The rows are grouped in 3 ways, from coarse to fine. Each group lies inside one group of the grouping before and may be the whole of it. The rows also spread widely along 10 directions, which tell nothing about the answers.
In the rows, 128 means zero.
Some rows, each with its group in each grouping after it:
[150  72 148 185 145 135 113 190 122  94  96 126 124 195 210 150 146  95
  44 160 123 138 115  98 135 143 181  58 113 181] | Z_862 Z_289 Z_230
[128 115  87 141 125 112 123 113 139 150 138 167 136 105 133 117 144 139
 143 124 121 131 123 130 163 129 112 148 132 132] | Z_919 Z_894 Z_483
[120 148 156 113 117 159 140 140 106 123 139 119 115 129 113 126 123 104
 121 104 126 108 136  79  94 160 133  95 167 128] | Z_98 Z_74 Z_758
[140 162 125 121 117 142 124 142 112 116 148 147 109 141 159 136 147 106
 114  79 128 109 144 109 100 116 158 102 178 131] | Z_862 Z_156 Z_292
[155 121 130 101 113 131 140  89  87 130 150 120 143  77 141 133 136 154
  96 124 109  88 151 112  68  68 127  85 180 138] | Z_862 Z_156 Z_764
[120 126 114 120 131 158 122 110 129 119 128 106 122 140  92 111 114 139
 135 127 107 118 118 122 133 117  91 161 116 120] | Z_260 Z_77 Z_419
[ 86 183 181  92 142 161  80 171 146 118 119 100 110 155 127 144  96 107
 162 152 145 158 129 124 121 174  99 108  82 100] | Z_919 Z_369 Z_446
[123 144 152 149 123 173 110 172 108 120 110 129  99 157 153 151 114  92
 132  84 150 127 128 113  66 144 159  89 150 139] | Z_260 Z_328 Z_800
[154 123 125 156 134 108 174 120  91 164 125 167 178  55 144  94 128 129
  96 133 133 129 105 140 143 103 133 133 131 143] | Z_260 Z_77 Z_990
[ 97 166 193 112 153 162 111 181 111 128 125 113 139 138 138 128  98 106
 110 173 124 154 125 108 116 156  98  88  74 127] | Z_260 Z_77 Z_638
[143 162 130 171 114  71 146 141 132 127 136 204 175 136 129 160 156  92
 115 113 112 153 122 221 177  90 223 179 101 165] | Z_862 Z_289 Z_507
[112 118 107 124 146  99 138 120 135 158 178 153 160  83 122  83 149 137
 114 168 123 133 110 122 211 102  87 168  75 129] | Z_98 Z_277 Z_140
[169 111 122 168 120 148 187 158  95 141  86 148 115 114 189 130 135 103
  98  59 170 109 117 137  75 112 189  88 202 139] | Z_862 Z_156 Z_561
[107 113 185 128 160 163 158 176 113 148  89  78 132 144 132 119  83 130
 101 191 156 157  98 138 135 139  96 104  62 123] | Z_197 Z_127 Z_635
[151 115 152 139  88  53 114  84 150 131 102 146 146 104 120 156 114 120
 144 129 137 161 134 182 170 173 156 126 126 109] | Z_919 Z_369 Z_443
[135 141 104 126 146 122 135 138 126 165 170 166 140  81 155  96 172 159
 140 134 168 105 135 160 161  43 125 158  95 138] | Z_98 Z_642 Z_297
[ 92 121 120 161 137 128 144 151 152 140 107 137 123 146  80 120 101 106
 158 134 132 158  85 157 189 163 111 195  69 119] | Z_98 Z_277 Z_373
[141 139 176 130 124 114  79 113 140 143 110 122  99 111 192 135 132 119
 148 146 182 133 167 118 109 160 109  43 128 115] | Z_260 Z_328 Z_399
[125 106 142 140 121 108 171 114 122 152 118 139 134  94 122 109 105 117
 130 137 139 156 112 113 152 176 109  94 147 114] | Z_197 Z_451 Z_587
[115  84 129 147 132 112 150 123 138 160 103 117 123 108 126 114  95 143
 141 174 145 162 110 129 171 164  85 111  84 118] | Z_197 Z_451 Z_281
[128 119 142 165 133 134 141 165 119 127 111 156 132 132 155 145 127 107
 101 131 124 130 116 117 112 142 155  94 134 162] | Z_862 Z_289 Z_857
[140 145 165 102 118 126 125 110 117 126 133 113 124 145 127 141 127 127
 118 123 141 120 152 134 111 127 135  90 145 114] | Z_197 Z_127 Z_956
[163  86  93 134 117 102 108 103 140 122 146 136 116 147 174 114 179 142
 106 113 157  84 147 136 160  90 140 123 143 139] | Z_98 Z_277 Z_536
[141 145 121 115 130 138 128 121 142 125 105 112  90 152 140 132 124 127
 151 111 156 126 135 161 138 110 117 143 127  96] | Z_862 Z_156 Z_292
[100 122 161 139 103 114 108 145 138  90 138 147 106 187 117 156 113  67
 113 101  84 165 130  61 130 252 157  64 175 134] | Z_197 Z_451 Z_587
[114 159 106 108 110 118 125  89 116 138 166 154 147  68  91 140 125 146
 147 127  78 114 144 123 107  97 108 147 144 134] | Z_862 Z_156 Z_764
[114 155 124 135 115  87  89 129 142 129 173 180 129 128 155 125 169 114
 125 115 113 135 154 107 162 165 145 106 145 148] | Z_197 Z_127 Z_635
[137 133 152 107 129 153 169 121 109 137 100 116 131 125  98 129 100 123
 136 117 137 130 111 150 106 126 123 134 150 100] | Z_919 Z_894 Z_483
[112 104 123 158 161 134 154 136 141 158 105 126 118 119 127  83 107 111
 129 163 140 164  78 104 196 165  81 153  83 100] | Z_260 Z_328 Z_800
[136 129 120 138 124 129 163 127 120 143 120 142 113 101 136 113 124 110
 126 102 131 129 118 101 130 154 119 111 171 111] | Z_862 Z_156 Z_292
[169 143 200  73 141 136 174 101  91 112 127  81 154 136 124  92 131 115
  65 147 137 119 115 125 131  90 123 102 148  92] | Z_260 Z_77 Z_419
[129 173 153  93 129 106 169  90 120 138 160 154 152 102  95 117 138 112
 124 136  97 135 127 132 156 125 122 146 148 103] | Z_862 Z_289 Z_507
[116 153 126 124 137 152 142 134 115 148 139 143 129  97 129 129 125 135
 143 133 127 119 133 123 102 115 108 117 130 135] | Z_862 Z_289 Z_507
[122 105 126 123 136 179 123 136 110 104 127  93 109 177 117 125 112 121
 100 122 109 115 108  90 107 115 120 132 127 127] | Z_260 Z_328 Z_800
[ 97 143 105 131 133 161 133 145 116 157 156 146 124  97 114 111 122 146
 144 119 120 115 129 110 110 127  99 137 132 146] | Z_197 Z_127 Z_635
[138 140 147 100 112 122 142 107 111 117 137 140 143 132 104 139 130 118
 118 109 107 128 126 132 120 127 147 129 167 115] | Z_919 Z_894 Z_483
[113 121 114 129 132 165 137 150 116 127 139 117 139 144 102 128 118 136
 120 122 135 112 112 156 123  66 130 173  90 142] | Z_98 Z_277 Z_140
[127 171 117  76 123 136  98  89 107 111 207 137 154 112 101 110 164 156
 112 127  73  93 153 106 122  59 104 153 144 136] | Z_260 Z_77 Z_419

New rows, each followed by its group in each grouping:
[153 116 156 102 119 136 158  97  91 132 136 103 143 119 121 124 128 151
  87 139 132 107 134 124 103  89 129  96 153 127] | Z_197 Z_127 Z_956
[147  70 116 148 111 115 142 104 121 138 111 120 135 117 133 136 107 160
 123 145 141 133 130 147 131 124 115 105 122 136] | Z_197 Z_451 Z_587
[117 108 119 135 173 142 181 147 118 181 118 119 154  67 132  83 103 157
 105 205 132 147  81 123 182  96  61 141  60 121] | Z_862 Z_156 Z_292
[122 152 117 138 144 185 171 161 104 171 106 132 119  76 152 124 103 146
 153 102 169 115 125 153  64  75 114 121 131 128] | Z_862 Z_156 Z_561
[130 134 169 115 121  89 132 117 146  92 126 114 126 208 100 134 131  90
  99 132 111 159 116 154 200 169 162 151 115 105] | Z_197 Z_127 Z_635
[119 127  95 113 123 155  88 118 140 126 135 115 103 136 133 130 123 156
 161 114 134 110 139 118 115 125  97 142 135 122] | Z_919 Z_369 Z_446
[114 126  99 129 115 152  90 130 134 112 120 115 133 153  98 164 106 160
 157 124 121 125 128 186 114  83 138 185  88 144] | Z_919 Z_369 Z_446
[130 130 117 108 134 165 117 141  97 130 158 123 142 105 160 118 147 152
 100 119 132  94 134  90  86  88 125  99 160 147] | Z_919 Z_369 Z_446
[110 199 168 108  99 134 108 139  94 131 189 175 148  78 113 148 139 105
 138  93 104 105 169  97  61 138 156  84 176 157] | Z_98 Z_74 Z_758
[172 117 129 131  66 108 117  95 111  80 140 148  99 184 154 164 161  99
 109  32 126 105 171 115  74 153 208  69 252 136] | Z_197 Z_451 Z_587
[124 133 130 129 114 100 105 114 143 128 137 139 131 144 123 138 134 137
 130 138 129 139 140 165 162 127 137 139 105 135] | Z_197 Z_127 Z_635
[109 134 151 121 134 177 136 156 131 122  86  98  82 152 130 146  86 109
 146 111 141 135 125 108  77 170 112  94 142 104] | Z_862 Z_156 Z_561
[132 107  79 153  88  96 124  77 163 129 113 154  86 131 101 122 136 117
 186  59 145 115 130 131 164 188 113 165 179 101] | Z_98 Z_277 Z_373
[126 103 128 186  90 147 105 138 124 136  84 145  89 110 142 162  86  97
 173  75 146 133 134 101  56 210 138  74 170 143] | Z_260 Z_328 Z_800
[ 96 132 121 140 126 117 124 135 139 116 155 152 117 158 100 120 133 102
 120 115  85 147 114  89 171 195 131 140 143 134] | Z_197 Z_127 Z_635
[137 123 139 100 136 147 111 115 140 139 107  89  98 115 163 126 108 156
 141 168 161 121 148 126 119 119  70  84 102  98] | Z_862 Z_156 Z_292
[ 96 140 148 137 131 133 100 132 154 127 108 120 104 153 101 136  93 103
 163 147 126 165 113 130 154 175 104 144  79 102] | Z_260 Z_328 Z_800
[176 115 105 139  82  65  91  57 124 137 155 178 131  74 169 131 168 134
 134  93 134 106 166 117 125 129 148  89 199 134] | Z_260 Z_328 Z_800
[113 140 190  93 182 171 144 182 132 146 115  75 108 162 178  94 112 131
 108 199 193 162 117 122 159 124  72  74  59  93] | Z_197 Z_451 Z_587
[145 158 146  97 145  99 141 118 131 154 169 147 141 100 159  87 173 130
 115 143 176 111 136 151 184  82 122 128 113 108] | Z_98 Z_277 Z_536
[110 151  93 110 128 142 117 123 115 128 182 151 147 107 105 113 146 135
 124 105  89 112 116  96 134 110 125 164 157 143] | Z_919 Z_369 Z_446
[143 100 126 110 118 123 137  85 122 146 106 117 152  85 101 144 102 174
 146 162 132 128 132 181 120  86 103 139 105 120] | Z_919 Z_894 Z_483
[125 126 151 136 139 147 143 140 113 122 116 114 147 134 108 112 108 114
 104 142 112 139  98 123 137 128 119 137 106 132] | Z_260 Z_77 Z_419
[160  85 133 127 112  99 126  61 154 119  79  94 103 152 116 129 106 132
 147 137 150 144 123 163 164 144 111 145 118  77] | Z_260 Z_328 Z_800
[155 157 105 141  93  76 111  98 132 145 154 210 138  81 161 137 171 116
 155  74 138 126 162 141 133 141 167 110 194 135] | Z_919 Z_894 Z_483
[ 92 145 159 133 149 177 163 190  99 132 114 118 154 130  93 153  82 116
 105 151  93 151  91 145  92  96 143 143  75 149] | Z_862 Z_156 Z_561
[152 114  66 123  99 150 146  84 125 108 119 123  89 147 115 145 133 146
 147  49 118  80 143 137  81  94 143 161 203 113] | Z_862 Z_156 Z_561
[156 119 135 111 110 115 112  60 114 137 135 116 128  94 130 126 134 155
 132 131 138  98 155 135 101  89 116 110 155 117] | Z_260 Z_328 Z_399
[112 155 106 110 115 122 125 109 122 140 187 167 143 102 101 129 138 147
 148 116 104 125 147 129 129 106 119 143 139 138] | Z_197 Z_451 Z_587
[152 121 116 111 136  73 141  74 143 153 153 138 150 111 132  93 160 154
 113 162 142 131 131 156 220  92 104 155 102 105] | Z_197 Z_127 Z_956
[126 119  96 137 140 136 155 132 116 141 143 141 135 108 129 103 132 132
 102 131 102 125 103 101 156 112 111 145 130 135] | Z_862 Z_156 Z_292
[ 90 149 161  77 143 168 137 150  92 122 189 128 136 118  83 117 132 121
 100 140  81 109 121  60  99 118 112 117 135 134] | Z_98 Z_642 Z_297
[127 137 119 147 103 145 115 143 111 115 145 145 126 133 125 147 136 117
 126  89 122 101 144 120  91 121 164 124 153 164] | Z_98 Z_74 Z_758
[127 121 136 144 130 115 129 152 109 127 161 165 150 123 126 133 153 119
  99 131 112 120 122 124 139 104 170 131 116 162] | Z_98 Z_642 Z_297
[114 131 119 138 134 161 153 156  99 141 127 150 156 116  96 135 110 131
 124 121 106 132 102 146 108  97 140 157 117 149] | Z_919 Z_894 Z_483
[128 149 119 136 112 119 117 130 129 134 151 153 134 116 121 133 144 128
 143 113 133 114 142 147 138 108 149 148 122 147] | Z_98 Z_74 Z_758
[143  86 116 157 129 122  96 123 117 113 137 124 145 159 143 138 143 143
  82 152 107 120 121 137 142  74 154 137  99 170] | Z_260 Z_328 Z_399
[113 144 128 124 123 122 121 123 145 133 120 133 129 119  95 136 104 130
 164 129 136 148 113 172 160 137 122 173  94 108] | Z_919 Z_369 Z_443
[ 87 168 132  97 134 146  77 136 157 125 143 122  94 134 120 144 110 131
 168 153 111 139 150 103 127 157  72 115  92 108] | Z_862 Z_156 Z_292
[104 130 147 105 124 104 112 120 133 125 174 152 135 114  93 122 139 116
 123 149  83 134 131  83 159 163 117 119 123 126] | Z_98 Z_642 Z_297
[144 109 108 147 119 120 143 126 122 133 128 153 129 131 114 131 143 136
 135 104 143 109 124 175 141  81 164 173 120 139] | Z_98 Z_642 Z_297
[ 86 166 157  97 118  98 105 107 141 131 170 145 141 114  68 138 115 125
 147 158  77 152 142 124 162 173 100 137 105 120] | Z_197 Z_127 Z_635
[119 139 151 140 111  56 127 109 152 157 140 190 138  66 111 124 134 106
 168 136 132 155 138 142 180 182 127 125 114 115] | Z_98 Z_642 Z_297
[121 120 147 102 109 140 102 112 126  77 143  95 113 191  79 153 122 117
 110 127  87 110 139 103 122 142 140 136 132 128] | Z_98 Z_74 Z_758
[100 118 116 130 117 149 111 144 119 124 157 145 121 117  94 141 126 134
 139 117  99 109 132  97  97 132 127 132 127 155] | Z_98 Z_642 Z_297
[158  82  48 156 101 104 106  77 146 148 124 147 121  82 148 126 138 185
 167  99 156  98 144 166 143  93 119 164 144 137] | Z_919 Z_369 Z_443
[127 117 108 151 117 150 149 138 112 135 113 138 115 111 123 133 106 114
 133  96 113 118 117 106  99 151 130 118 163 137] | Z_862 Z_156 Z_292
[123 117 140 129 139 149 137 108 118 152 119 109 120 102 114 110 105 139
 136 148 138 122 118 114 117 124  88 123 121 116] | Z_260 Z_328 Z_399
[114 116 119 132 118 150 137 113 149 130  73 101  99 143  84 137  74 120
 181 101 147 141 102 150 129 187 109 164 130  90] | Z_919 Z_369 Z_446
[152 122 143 114 140 117 129  78 139 151 107  96 126 116 138 110 124 158
 144 161 176 126 133 178 158  74  95 146  90  90] | Z_260 Z_328 Z_399
[ 83 136 189 143 151 195 134 197 101 137  98 105 127 132 109 141  62  91
 122 161 123 162  88  99  83 169 111  95  80 135] | Z_260 Z_328 Z_800
[122 117 123 139 145 121 143 122 131 137 135 139 139 110 124 112 131 131
 111 169  99 134 113 109 161 126 105 127 116 128] | Z_862 Z_289 Z_230
[144 116  97 157 158 134 170 133 116 159 127 144 153  94 148  63 146 132
 103 131 145 127  90 130 184  90 105 163 111 132] | Z_260 Z_77 Z_419
[121 108 154 124 129 137 131 148 100 125 153 130 141 119 131 120 135 109
  76 137 114 106 119  74 111 144 134  79 141 153] | Z_98 Z_277 Z_536
[149  62 138 117 106  87 131  69 140 111 112 101 115 155 123 132 112 140
 113 154 123 146 136 118 166 174 109  90 142 105] | Z_197 Z_451 Z_587
[167 148 117 102 105  83  84  67 148 147 158 143 107 109 190 119 181 164
 154 116 178  99 198 138 140 112 110  81 164 107] | Z_197 Z_127 Z_956
[174  94 132 184  97  93 148 117 137 144  68 141 117 112 163 139 122 116
 141 102 198 123 137 188 138 142 169 110 135 135] | Z_98 Z_74 Z_758
[136 157 136 113 128 119 119 126 139 124 144 128 123 146 132 119 150 124
 136 126 156 116 144 150 163 102 138 152 110 119] | Z_98 Z_74 Z_758
[143 139 113 129 121 124 168 116 122 143 122 147 111 104 139 107 133 112
 127  97 135 122 121 109 140 141 123 122 176 102] | Z_862 Z_156 Z_292
[117 131 112 162 113 111 113 133 161 137 107 145 110 138 110 136 118 115
 174 119 149 140 128 163 172 160 132 167  90 130] | Z_98 Z_74 Z_758
[101 150  96  97 144 157  86 133 156 107 157 118  82 176 133 105 147 120
 148 107 121 124 124  67 161 175  93 144 148 100] | Z_919 Z_369 Z_446
[129 125 144 115 132 158 152 108  99 153 123 115 141  65 115 136  97 162
 134 165 123 104 139 134  63  83  92  98 128 130] | Z_862 Z_289 Z_230
[139 143  97 123 156 137 146 136 119 172 151 161 157  81 164  95 161 163
 127 147 163 120 121 169 160  42 111 157 100 134] | Z_919 Z_894 Z_483
[136 125 133 140 106 174 135 147 102 113 111 107 121 153 108 158 109 126
 126  88 142  95 134 154  65  94 169 138 139 154] | Z_98 Z_74 Z_758
[126 167 160 138 156 146 128 161 121 157 127 139 129 117 173 109 136 111
 130 142 176 138 122 139 128 102 130 113 100 125] | Z_260 Z_328 Z_399
[111 181 174 127 146 152 145 177 102 156 127 145 160  87 143 121 115 107
 125 129 152 146 111 141 115 127 140 111 117 133] | Z_919 Z_369 Z_446
[119 151 153 123 132 129  92 134 137 126 144 138 108 137 153 126 134  98
 137 133 130 143 136  89 137 168 115  96 131 111] | Z_260 Z_328 Z_800
[120 137 117 117 120 135 105 129 129 129 167 144 123 127 133 122 157 131
 129 109 134  92 147 112 122 109 127 124 138 141] | Z_98 Z_277 Z_536
[100 158 176 113 164 188 174 203  89 138 142 107 126 162 145 100 122  97
  85 133 149 147  97  99 124 116 136  98 114 122] | Z_197 Z_451 Z_281
[141 193 170 120 112 157 120 137 108 130 119 135 125 110 135 139 119 108
 159  80 162 117 153 156  62 115 143 102 156 118] | Z_260 Z_77 Z_419
[148 129 139 140 122 124 152 132 106 146 133 143 135  90 157 107 144 117
 114 115 163 109 133 116 127 130 144 100 153 140] | Z_98 Z_74 Z_758
[131 139 143  95 122 150 114 123 118 102 130  97 121 152 114 159 112 139
 114 139 106 114 141 142  97  88 124 123 118 124] | Z_862 Z_156 Z_292
[119 160 131 112 127  94 102 117 144 143 163 152 134 123 142 118 153 137
 139 144 132 136 151 152 172 120 122 134 106 128] | Z_197 Z_127 Z_635
[106 181 147  86 121 132 115 121 115 130 181 150 145  98 100 128 128 124
 136 114 103 125 138 111 121 128 122 135 148 119] | Z_919 Z_369 Z_443
[109 143 131 115 157 108 102 127 135 130 183 145 157 114 130  79 152 120
  92 181  81 149 114  68 206 144  78 131  87 133] | Z_260 Z_77 Z_419
[121 184 105 129 133 118 105 127 137 151 156 177 126  92 144 102 148 126
 166 106 136 125 143 130 144 128 109 149 127 123] | Z_260 Z_77 Z_990
[132 108 110 158 133 151 142 151 108 133 131 132 143 154 124 130 131 142
  95 123 123 120 112 148 129  82 158 150 106 164] | Z_197 Z_127 Z_956
[130  84  75 140 128 115 144  98 128 142 152 129 140 115 116 101 142 169
 102 145 105 114 117 119 180 107 100 163 121 143] | Z_197 Z_127 Z_635
[ 77 159 154 120 130 139  85 157 114 117 154 146 141 123  93 143 101 101
 120 155  58 150 127  67 112 192 102 105 105 150] | Z_260 Z_77 Z_990
[147 106 136 159 126 115 194 135  98 168 103 164 163  66 129 110 113 112
 112 120 143 145  91 146 134 136 145 115 155 135] | Z_919 Z_894 Z_483
[ 90 175 171 128 118  90 121 118 155 130 133 155 127 145  65 144 105  86
 160 130  99 176 126 134 173 217 128 141 107 101] | Z_197 Z_127 Z_956
[125  85 100 154 106 164 137 127 113 123  96 112 106 123 106 155  85 138
 125 108 100 109 117 107  79 144 122 114 150 146] | Z_862 Z_156 Z_292
[124 104 110 147 125 133 156 125 117 142 115 135 143  96 117 139 105 139
 121 133 106 130 114 137 115 111 130 137 123 140] | Z_862 Z_156 Z_561
[113 133 119 130 118 179 146 156  85 114 160 135 140 152  98 151 118 132
 110  89 104 112 125 123  67  86 163 133 156 166] | Z_197 Z_451 Z_587
[123 121 120 187 120 138 132 154 136 132  87 154  96 152 132 135 106  80
 153  80 146 150 100 124 129 188 157 134 138 130] | Z_260 Z_328 Z_800
[115 100 172 152 108 119 110 147 136 132  91 116 123 124 128 158  85 103
 136 142 149 144 130 139 106 183 129  79  93 140] | Z_98 Z_277 Z_140
[135 117  83 166 141 135 111 171 141 131 132 158 114 147 193 101 162 114
 116  94 154 129 107 101 171 146 150 135 142 148] | Z_919 Z_369 Z_446
[ 93 116 222 121 134 173 117 159  98 120  84  72 133 132  92 169  40 109
 119 187 111 162 107 115  59 167 106  67  72 131] | Z_260 Z_328 Z_800
[134 146 116 123 128 141 147 103 109 143 146 136 122 105 121 104 132 126
 136 100 130 114 120 110 120 106 116 142 163 107] | Z_260 Z_328 Z_800
[127 160 136 133 144 137 185 128 134 131 112 141 103 147 120 103 129  93
 131 100 140 131  99 121 156 157 129 150 163  93] | Z_862 Z_289 Z_857
[133 153  89 138 135 138 145 117 140 158 141 160 101 105 161 101 155 132
 160  97 159 108 145 117 138 123 107 131 159 117] | Z_862 Z_289 Z_507
[117  87 121 132 135 146 116 136 131 138 131 117 114 121 123 121 119 154
 135 160 136 118 123 118 134 118  94 128  85 135] | Z_98 Z_642 Z_297
[121 151 109 137 111 118  78 126 126 105 181 182 143 123 137 166 164 130
 116 122  69 106 163 117 102  98 162 116 147 179] | Z_862 Z_289 Z_230
[136 122 133 133 107 126 116 120 125 145 108 145 124  94 143 148 115 132
 156 115 141 129 147 134  91 157 124  83 157 130] | Z_919 Z_894 Z_483
[155 104 103 143 141 154  89 129 127 128 135 118  79 154 221 102 170 134
 107 109 174  90 147  69 121 117 116  73 166 136] | Z_260 Z_328 Z_399
[101 126  85 142 121 163 125 142 107 173 165 155 126  63 137 121 118 171
 161 118 134 108 149 100  80 105  93 102 135 159] | Z_197 Z_451 Z_281
[119 138 115 170 139 156 136 154 142 153  97 149  95 112 158 128 116 116
 170 111 157 126 129 129 105 155 116 112 137 125] | Z_862 Z_289 Z_230
[153  76 102 151 138 122 130 126 124 136 111 118 123 114 186 116 136 143
  86 152 137 116 122 105 140 109 116  92 126 146] | Z_862 Z_156 Z_764
[112 126 172 154 156 150 182 151 125 178  73 121 126  67 129 116  72 117
 148 178 158 158 100 139 115 162  83  95  93 107] | Z_862 Z_289 Z_230
[146  49 141  99 151 124 183  96 120 113 119  74 126 162  93  84 126 137
  67 174 113 120  82  90 193 126 100 148 116  93] | Z_98 Z_642 Z_297
[133 162 143  72 146 140 120 116 144 126 133  99 102 144 155 119 137 142
 136 142 151 123 150 139 134  93  97 117 113  80] | Z_862 Z_156 Z_561
[161 126 173 128 107 131 119 126 100 120  97 109 141 130 148 157 109 134
 109 131 148 124 149 175  75 104 148  91 120 138] | Z_260 Z_77 Z_638
[110 118 131  98 120 154 163  78 117 128 129 108 120 112  59 132  90 139
 136 141  77 116 124  90 103 154  80 131 157 108] | Z_862 Z_289 Z_507
[ 88 128  94 176 134 192 105 201 122 114 119 146  84 165 144 147 113  88
 128  79 102 125 112  60  77 181 143 108 149 170] | Z_862 Z_156 Z_764
[125 126 141 134 119 164 103 140 138  83 104 105  84 201 126 168 114 103
 127 110 110 117 143 109  83 161 150  99 157 128] | Z_862 Z_289 Z_230
[110 145 159 160 120 109 147 178 100 138 143 171 179 127 116 155 118 100
 100 134 104 167 114 166 137 114 196 123  92 172] | Z_197 Z_451 Z_281
[143 108 122 103 140  93 153  73 123 136 159 130 168 104 118 108 149 156
  82 190  90 124 123 125 188  87 103 141 108 128] | Z_862 Z_289 Z_507
[132 132 135 132 128 109 147 124 116 143 145 142 160 100 116 114 138 127
 112 145 131 125 121 150 166 100 138 151 102 141] | Z_98 Z_74 Z_758
[113 119 171 121 127 160 124 141  97 115 116 102 138 129 107 139  87 120
  99 152  93 136 122  93  85 163 105  93 117 138] | Z_260 Z_77 Z_638
[122 154 120 180 117 171 134 175 122 151  91 170  99 110 163 159 110 104
 170  68 166 118 145 140  49 157 155  91 160 155] | Z_862 Z_289 Z_507
[137 141 159 150 113 125 126 148 118 134 103 135 119 143 154 151 120 107
 129 101 163 135 147 150  96 153 165  80 144 134] | Z_197 Z_127 Z_956
[132 113 123 123 138 126 119 137 128 138 156 144 119 121 153 108 161 137
 117 139 146 109 136 105 153 107 125 116 118 135] | Z_98 Z_642 Z_297
[130 119 124 127 114 124  87  99 140 117 128 123 105 140 127 138 123 125
 149 123 120 129 138 113 131 147 111 122 127 116] | Z_260 Z_328 Z_800
[134 126 137 107 131 128 108 124 145 127 143 120  95 156 174 116 145 132
 129 134 160 131 156 101 144 151 103  72 141 110] | Z_197 Z_451 Z_587
[104 156 132 110 136 130  55 114 160 110 162 127  89 167 141 122 147 116
 148 140 118 133 150  74 155 166  95 115 121 109] | Z_260 Z_328 Z_399
